There are 3 ways to turn a row about zero (a turn may also mirror it). The second row of each pair is the first, turned, with some noise. The first 21 pairs use one turn. New pairs use 2 turns, one after the other, and a turn may come again.
Some pairs, each with its turns in order after it:
[-3 -9 13 22  2 18]
[-10  -9  14 -19  18   2]	j316

[-18 -23  -9 -20 -21   8]
[ 20 -11  -3  26  24  -9]	j316

[ 1 18 15 11 19 10]
[ -7  -2  14  -9   4 -27]	j975

[-18 -22  -8  -5   7 -21]
[ 10  17 -17   6  14  21]	j782

[ 16  -9   2  -4  -3 -11]
[13  2 11 11 -3  7]	j782

[-19 -12   7  -7  17  15]
[-17 -10  -8  -9  19  16]	j782

[  4 -19   3  -2  -5  17]
[13 -8 -2 -9 19 -1]	j316

[19 11 16 -1 21 11]
[-24  -6  17 -13  -4 -15]	j975

[ -1  18  13   0 -10  -1]
[-2 12 16  6 -4 12]	j316

[ 12 -12 -10   8  -1  16]
[ -2  -7   4 -16  14  12]	j975

[ 10   8 -17   7  21  19]
[ -3 -12  -2 -32   4 -11]	j975

[  7   0 -16 -15 -10  15]
[  7   2  -1 -18 -11  17]	j975

[ -6  15 -10  15  -2   4]
[ 18  -7   1  -6   3 -13]	j975

[ 12 -22 -13 -22 -17  10]
[ 30  -6 -21   8  16   5]	j316

[ -4 -15  21  -5 -22 -16]
[ 19 -22  19  11  -4  10]	j316

[-10 -20   3  11  13 -12]
[-8 13 -6 17 13 14]	j782

[ -1  -2  -6  -6   4 -21]
[  0  -5  -7  10 -18  -4]	j316

[ -9 -23   1 -16  22  19]
[-14 -11   0 -12  14  32]	j782

[-15  -2  -8   2  10 -18]
[  2  11 -22   6   3   7]	j782

[ -6 -11  13   6 -20  15]
[ -1   1  19  -5  23 -12]	j782

[ -7  -9  13  15   3 -20]
[-5 -3 -6 24 15 -9]	j975

New pairs, each followed by its turns in order:
[ 0 14 23 11 22 18]
[-11  22   6  14 -27 -10]	j316 j975

[-18  17  -4  -6   1   5]
[  3 -17   5   9 -18   6]	j975 j975

[-16 -22   5  21 -11   8]
[ -8   3  -6   0  -5 -36]	j782 j975

[-20   6  19  17 -14  12]
[-18 -18  16  10  -5 -21]	j975 j975

[-22  18 -17  -9  17  19]
[ 12  20 -25 -11 -17  17]	j782 j975

[ 12 -18  -2  16  -5   3]
[-10  11 -13 -13   6  13]	j316 j975

[ -8  19  -1 -15 -23  21]
[ 30  -5  -6   8 -22  -9]	j782 j316

[ -6 -15  -1 -23  -1  18]
[ -4 -22   6  -9   5  21]	j782 j782

[-13  15   8  -8  20  21]
[  3  23 -26  -2   7  13]	j782 j975

[  9 -11 -11  14  13 -22]
[-10  24  -3  -2   5  21]	j975 j782

[16 17 16 -5 17  3]
[ 7  6 -4 10 24 19]	j782 j975

[-18  10  14  17 -10  13]
[ -8  -9   3  12 -23 -19]	j782 j316

[ 16 -19 -19  -5 -21  -4]
[  4 -29  13   5 -12 -16]	j782 j782

[-16 -11  -3  16  19  -7]
[  3 -21   6  19  -9 -13]	j316 j316

[ -3  -8  -6  17   5 -17]
[  1 -19   0  13  11  -6]	j316 j316

[15 -1 16 23 -5 -7]
[21  1  9  2 22 -7]	j316 j316

[ 17 -13   1  -1  14   9]
[  5   3   6   8   8 -22]	j975 j316

[  5  -6  17 -22 -19   9]
[-11 -16   5  -9   8 -27]	j975 j782

[  9   7  16 -11 -15   2]
[ 5  7 23  8  6 -2]	j975 j975

[ -2 -16  -6  17  -9  15]
[ -4 -19 -18   5   4  -9]	j782 j782

[-15   1   4  16   4  15]
[  3   9   0  -8 -23  -5]	j975 j316

[ -9   9 -14   6 -15 -10]
[16  1  1 -5 20 -8]	j316 j975

[  2  15  -6 -12   1  18]
[ -6  -9 -12  -3 -20  -8]	j316 j782

[ 16 -20  -1 -11   0 -22]
[  2 -13   2  -2   5  32]	j316 j975

[ 2  2 -7 -4 21 23]
[ 6 30 -3 -4  1  9]	j782 j975

[ 13 -16  -4 -20  -5  11]
[ -7 -13   1 -27  10  -6]	j975 j782

[ -5 -13 -13 -19 -13 -17]
[ -2 -13  15  -4 -26   4]	j782 j782

[-17  17   4  -4 -18   1]
[  6  -4 -16   6 -24  -7]	j782 j316

[  8  15  10  -2 -17 -14]
[  0 -16  -8  -4 -17  17]	j782 j316

[  9  -9 -13   5  -4   0]
[  1 -13   2  -2   0 -15]	j782 j782

[  3  21  16  -5  15 -12]
[ 14  17 -10  15  14 -11]	j975 j782

[ -2 -16  21   2   0  15]
[  4 -19   4  13   4  18]	j316 j782

[ 11 -21  -4  16  17  16]
[-7  9 29  2 18 -8]	j782 j316

[-16  -5  20  10  20  12]
[-11   9  10   5 -27 -14]	j975 j316

